Each new row is followed by its nearest point in the smallest flat space through zero that holds the last named rows.

J_80 (3 x 8)
[[-21.6   4.5 -14.0 -12.7 -32.1   9.3   2.9 -10.9]
 [-16.1  28.7   6.0  19.5  25.0 -18.2  32.5   3.7]
 [ -7.7 -15.3 -11.9  -1.0 -40.8 -28.9 -12.2 -20.3]]
New rows:
[ 14.4   5.8  25.9 -20.5  14.1   2.5  23.0 -24.7]
[ 1.1  5.6  3.7  2.7 12.2  3.7  5.4  5.0]
[-30.4  24.1  17.9   1.3 -11.6  11.2   0.8  14.1]
[-18.1  16.9  -4.6  -3.7  -2.7  12.2  15.7   0.0]
[-18.4  13.6  10.1  34.9  22.1  18.5  12.6 -18.0]
[-9.7 19.5  3.8  7.3 18.4  1.8 20.1  5.9]
[ -5.7  11.5  23.9  -5.1  23.7  30.1  -5.8 -23.8]
[ 1.5  7.4  3.3 -5.1 14.9 23.4  4.5  9.8]

J_260 (3 x 8)
[[ -1.3   1.1   5.2  26.2   5.4  16.2  16.0 -24.7]
 [-39.8 -13.7   5.4  20.7  21.9   2.4   9.4  17.7]
 [-30.4 -23.1  -0.4 -11.6  17.6   4.5 -10.4  14.6]]
New rows:
[  5.0  16.0  -4.8 -15.1   6.1 -28.0 -19.4  -4.4]
[ 10.6   5.0  -3.6 -15.5  -8.7 -10.6  -8.5   9.9]
[ -0.3   0.5  16.6 -13.3   1.4  19.3  15.3 -12.2]
[  1.6  -5.1   0.5   0.7   2.5  11.3   0.2 -15.9]
[  4.4 -19.6  -6.7 -50.7   4.1   0.6   2.8 -50.7]
[ 14.2 -19.0  -5.3 -33.3  -0.6  23.5 -20.8 -33.8]

J_790 (3 x 8)
[[-32.1  -1.1  -2.8   5.5 -15.0  43.9  23.0  -5.4]
 [-18.6  13.6  12.2 -11.2  47.8  26.8 -15.0   8.4]
 [  4.0  -1.0 -24.9 -11.3  -0.9   2.4  12.0 -15.0]]
New rows:
[-29.3 -27.7 -32.9  -0.8   4.2  17.0  26.4  -5.2]
[-14.6  -0.9 -22.9  -7.4  -6.8  27.0  22.3 -15.7]
[ 14.5 -20.4  30.4  24.0  29.2  -9.2 -10.7  25.4]
[  3.6   3.6  31.2   9.2  13.7 -13.7 -23.9  20.3]
[-30.7   0.6   2.2 -18.2  33.1  17.3  33.5 -30.6]
[-19.1   6.6 -17.7 -15.4  21.7  34.4  11.2 -11.4]
[  7.4  32.2 -15.0  -5.1   1.5 -15.6  -4.4 -13.4]
[ 11.7   0.8 -13.4  -9.5   7.9 -11.1  -1.4  -6.8]
[ -4.0 -21.5  32.3  -0.1  15.5  -9.3  13.7  14.7]
[ -3.0   1.4  19.3   7.8   3.3  -1.8 -10.3  11.8]

J_789 (3 x 8)
[[ -2.0  20.8  29.1 -18.3 -25.6  21.9  14.6   5.5]
 [ 11.7 -22.9  23.6 -22.3   6.4 -10.2  -9.0 -14.7]
 [  9.8   4.2  37.3 -33.9  49.6  -9.3  12.6  17.2]]
New rows:
[-18.0  -5.3   2.7   2.8  17.3   8.2 -15.6  11.0]
[ 0.0  0.8 -3.3  1.5 12.5 -4.1  1.0  4.6]
[ 14.6 -13.7 -11.8  -2.9  37.1 -11.7  18.5  -5.2]
[  4.3  -9.1  -4.0  -1.2  35.2 -16.2  -3.0   4.8]
[ 2.4  1.3 15.8 -9.0  2.2 21.2 -4.7 21.1]
[  0.0  10.2  14.5 -10.4   0.8   6.5   8.3   6.9]

J_638 (3 x 8)
[[ 12.6  38.8  -9.8   0.2  33.7  18.9 -32.7  48.3]
 [  7.4 -23.4 -33.4 -24.6  43.4 -45.6 -19.4  -4.5]
 [ 15.1 -11.3 -28.9  30.3  49.0 -16.2  -9.1  33.5]]
New rows:
[-33.5   8.2 -31.5 -22.5  31.1  20.1 -30.2  10.8]
[  5.7  17.2 -10.9 -22.3  22.9  -3.5 -25.8  15.5]
[-19.3 -11.5 -12.6  -2.7 -24.8 -29.7 -16.3   3.2]
[ -1.9 -10.3  -3.4 -10.2  -0.1 -12.5   1.0 -12.6]
[ -3.2 -24.8  14.8 -31.9  26.9 -18.8  27.4  -3.0]
[ -1.3 -17.7  -9.0 -13.5   5.6 -22.0   0.2 -16.4]
[-27.8  22.7  -5.3 -19.0  -0.6 -10.3   1.2 -13.8]
[ -3.3   5.7   2.8 -23.9  -5.8  -2.5  -7.5 -10.2]

J_277 (3 x 8)
[[-39.9  16.4   9.6 -22.5   7.8   0.6   7.8 -13.8]
 [ -8.3 -22.9   0.6 -18.8 -28.7 -22.5 -16.6 -13.7]
 [-19.2  28.4  16.7  -6.0 -30.8 -36.9 -22.7   7.2]]
New rows:
[-33.7 -19.3 -15.8 -34.8  -0.9 -32.1 -16.5  14.3]
[-23.0  -9.9   4.8 -23.5 -19.2 -17.6  -9.9 -15.8]
[ 35.0  15.4  24.8  28.0 -24.5  34.5 -32.1 -22.4]
[23.7  1.9 -2.3 18.0 -6.1 -4.4 -7.0 14.4]
[ -2.7 -35.1  -2.5   9.9   0.6 -15.1  -7.0  -6.2]
[  8.1 -24.5  -6.0  -5.2 -10.4  -3.7  -5.4  -7.4]
[ -9.4  -7.5   3.9  -2.3 -34.5  21.7 -23.0   9.7]
[  1.0  -6.4   0.8  -3.4 -14.1 -11.8  -9.2  -1.5]
[ -6.2 -17.3  20.7  19.3 -12.5   1.9 -16.1 -32.0]
[ -1.2 -13.9  -1.6  -7.8 -10.5  -6.9  -5.7  -6.9]

J_369 (3 x 8)
[[ 11.0  10.5   3.5 -25.7  -6.3  31.0 -25.1  -7.3]
 [ -5.9   9.5   9.6  24.4 -51.3  20.1  23.3 -19.1]
 [ 16.6  11.6 -13.2 -54.7 -18.0  22.2  15.7 -14.2]]
New rows:
[  4.4 -21.4  28.7 -22.4   1.6  17.6 -18.9   5.9]
[  5.8   4.2   3.3 -12.4   5.5  15.4 -23.4  -0.2]
[-13.2  -6.6  -0.5  15.4   7.2   7.4 -17.8  27.6]
[ -4.0  -3.1   7.1  16.6  12.1  -2.2 -19.5   6.6]
[-32.0  -0.2 -36.8   5.5 -56.9 -22.9  37.8  -2.8]
[ -6.6   0.1  -7.5  11.2 -35.4 -12.7  57.2 -11.9]
[-48.1 -21.2  -5.9  38.3 -10.1  15.1  -3.8  -1.3]
[-11.9  -2.0  12.9  42.5 -11.7  -1.9  -2.5  -0.1]
[ 23.2 -22.6   4.1 -10.1   7.9 -21.7  18.0  10.8]
[  0.3  -5.8 -10.2  -9.9  13.1 -19.2  16.1   5.5]

J_911 (3 x 8)
[[-61.8   3.1 -10.4   2.4 -17.8  50.1   1.2  12.6]
 [-28.5   0.7 -30.4  -7.0 -22.9  72.4   2.6 -19.2]
 [  5.8   6.6  15.2 -10.5 -32.6  37.6  19.0   1.5]]
New rows:
[ -4.1   2.8   1.1  22.7 -33.9  14.4  -7.7  13.1]
[-11.2   3.2   7.7  -2.0 -13.4  16.4   6.9   7.5]
[-0.8  4.0 -8.4 -8.1 21.1 21.9 -1.1 17.5]
[-9.7 -0.5 -6.5  0.7 -0.2  8.4 -2.0 -1.3]
[19.3 15.6 15.7  0.1 19.2 -1.4  4.4 31.8]
[  7.9   2.3  18.8   0.2  -2.0 -16.5   5.3  11.7]
[ -9.8  -5.8   3.5   4.7  -4.1 -10.8  13.7   8.2]
[-7.4  1.3  8.6  2.0 -0.7 -6.1  1.3 10.0]
[ 19.3 -30.2 -28.6  -2.0  26.6  26.7  -3.5  -1.6]
[  8.5  -4.7 -27.3  -1.6   8.6  11.4  -8.7 -23.9]
[  1.8   0.3  19.5 -18.9   6.1  -3.6  -3.3  -8.0]
[ 8.0  0.9  6.8 -1.1 -1.9 -5.0  2.9  1.8]

J_34 (3 x 8)
[[  5.5  13.8  -9.6  -3.5  -5.2  -3.5 -15.1  -2.2]
 [-17.9  32.8 -10.6  -7.2 -21.9  -3.0  22.6  -2.7]
 [  1.0  -3.1  11.5  -5.6  -9.1  -8.2  49.3   2.6]]
New rows:
[ 22.3  16.3 -10.4  16.0  15.2 -11.7  29.0  34.3]
[ 14.5   0.6   3.7  -6.7  -6.3 -10.8  20.2   0.9]
[ -5.0 -29.0  32.5  14.7  -6.7 -32.1 -33.1   9.8]
[ 11.9 -23.0   7.0   5.5  15.8   2.8 -17.8   1.8]
[ 20.4  34.8   5.1 -30.1   6.5  -0.3  31.9  17.9]
[ 14.8  16.7  -2.2 -12.4 -17.4 -16.3  28.5  -0.5]
[ 11.3  27.9 -31.6   6.3  28.1  10.4  25.5  30.8]
[-1.7 10.8 -3.1 -3.8 -8.1 -3.4  9.6 -0.8]
[ 30.9 -28.7  23.5  13.3  27.5   5.0  19.0  -4.2]
[ 22.6 -39.6  21.2   3.2  17.3  -3.9  14.0   5.1]

J_829 (3 x 8)
[[ -5.9 -43.2  -5.4  -0.7  48.9 -17.1   4.1   2.7]
 [-48.9 -20.5  14.2  -5.1   2.1 -12.7  23.7 -11.7]
 [ 20.0 -58.2  31.5 -29.6   3.7 -15.5   6.2 -18.0]]
New rows:
[-27.9  -9.3  24.7  -9.2 -32.5 -35.0  -9.8  33.6]
[-19.7  -4.5  14.7  -7.4 -16.5  -2.9  11.8 -10.1]
[  8.4  -8.5 -20.9 -25.1 -26.4  29.2  28.5  11.9]
[  5.8   5.2   7.6  -5.0 -16.9   3.4  -0.4  -4.2]
[-19.5 -27.0  16.2  -8.1 -27.2  28.3  -6.2   6.4]
[ -8.4  -6.5  16.6 -10.3 -18.6  -1.9   8.3 -10.6]
[ 16.2 -21.3 -16.2  25.2 -26.9 -25.9 -13.9   3.9]
[15.0 -2.3  0.3 -2.5  0.1  1.2 -5.2  0.7]

J_881 (3 x 8)
[[  9.7   2.3  -7.8 -47.9   3.3  -1.1 -18.9 -25.3]
 [-35.0  -7.3  25.4  22.0  -0.5  11.9  22.9 -23.8]
 [ -5.4 -18.1   5.4  -9.4  18.9 -46.0   3.0  -3.0]]
New rows:
[  1.3 -18.9 -26.0 -23.2 -18.4   3.5  24.8   4.6]
[ 5.1  1.8 -3.9 -8.8 -0.2  0.5 -5.2 -1.2]
[36.8  2.2 24.4 12.3 50.7 -4.9  2.4  8.2]
[  5.0  -5.0  -2.9   5.2   5.7 -19.1   0.4  13.4]
[ 10.4   9.6  -5.2 -18.2  -3.2  17.2   7.4  14.0]
[10.9  8.3 -8.5 -6.4 -6.2 13.3 -8.2  4.1]
[ -3.5  -0.9 -22.0  16.5   0.7  24.2   3.3  31.5]
[ 9.6  9.0 -7.2 21.9 -9.5 15.6  0.7 23.5]
[ -0.4 -15.9   6.7  43.0  -1.5  -8.8 -15.1  49.2]
[  7.3  -1.8  -4.1  41.3  -0.2 -13.5   9.6  41.8]

J_650 (3 x 8)
[[-10.0  14.7  15.9  29.0 -25.0 -20.8  18.4  39.4]
 [ -8.8 -27.7 -27.4   2.3   8.1 -15.6  34.6  23.4]
 [ 27.9  -5.0  -1.5   8.4   1.0 -10.8   7.7  -0.8]]
New rows:
[ -9.3  -0.4   8.1  16.2 -13.8  32.7   3.9   9.7]
[-13.9   8.7   7.4   2.6  -7.1   1.9  -3.1   6.7]
[-18.0   1.7 -20.4   1.0   4.9  15.2  16.2  -3.7]
[-18.0  -9.2 -11.3  -8.3   5.9   3.7   5.3   3.2]
[  4.4  25.0 -26.3  15.2  16.6 -38.0  -7.9 -10.5]
[13.9 -2.5 -0.7  4.7  0.2 -5.9  4.4  0.4]
[-17.4 -14.6 -10.3  -7.2 -11.0   6.3 -11.0 -27.7]
[-11.5  -3.6  -5.8 -14.4   8.5  12.2  -9.0 -12.3]
[-10.7 -14.5  23.2  23.6  14.4 -34.0 -27.4 -28.9]
[ 9.6  7.1  7.8  0.7 -1.8  2.7 -9.2 -8.2]
[ 11.3 -25.1  46.5 -12.7   8.5 -25.0 -14.2 -13.7]
[ 19.1   4.9   6.6   1.4   0.1   0.9  -8.6 -11.5]
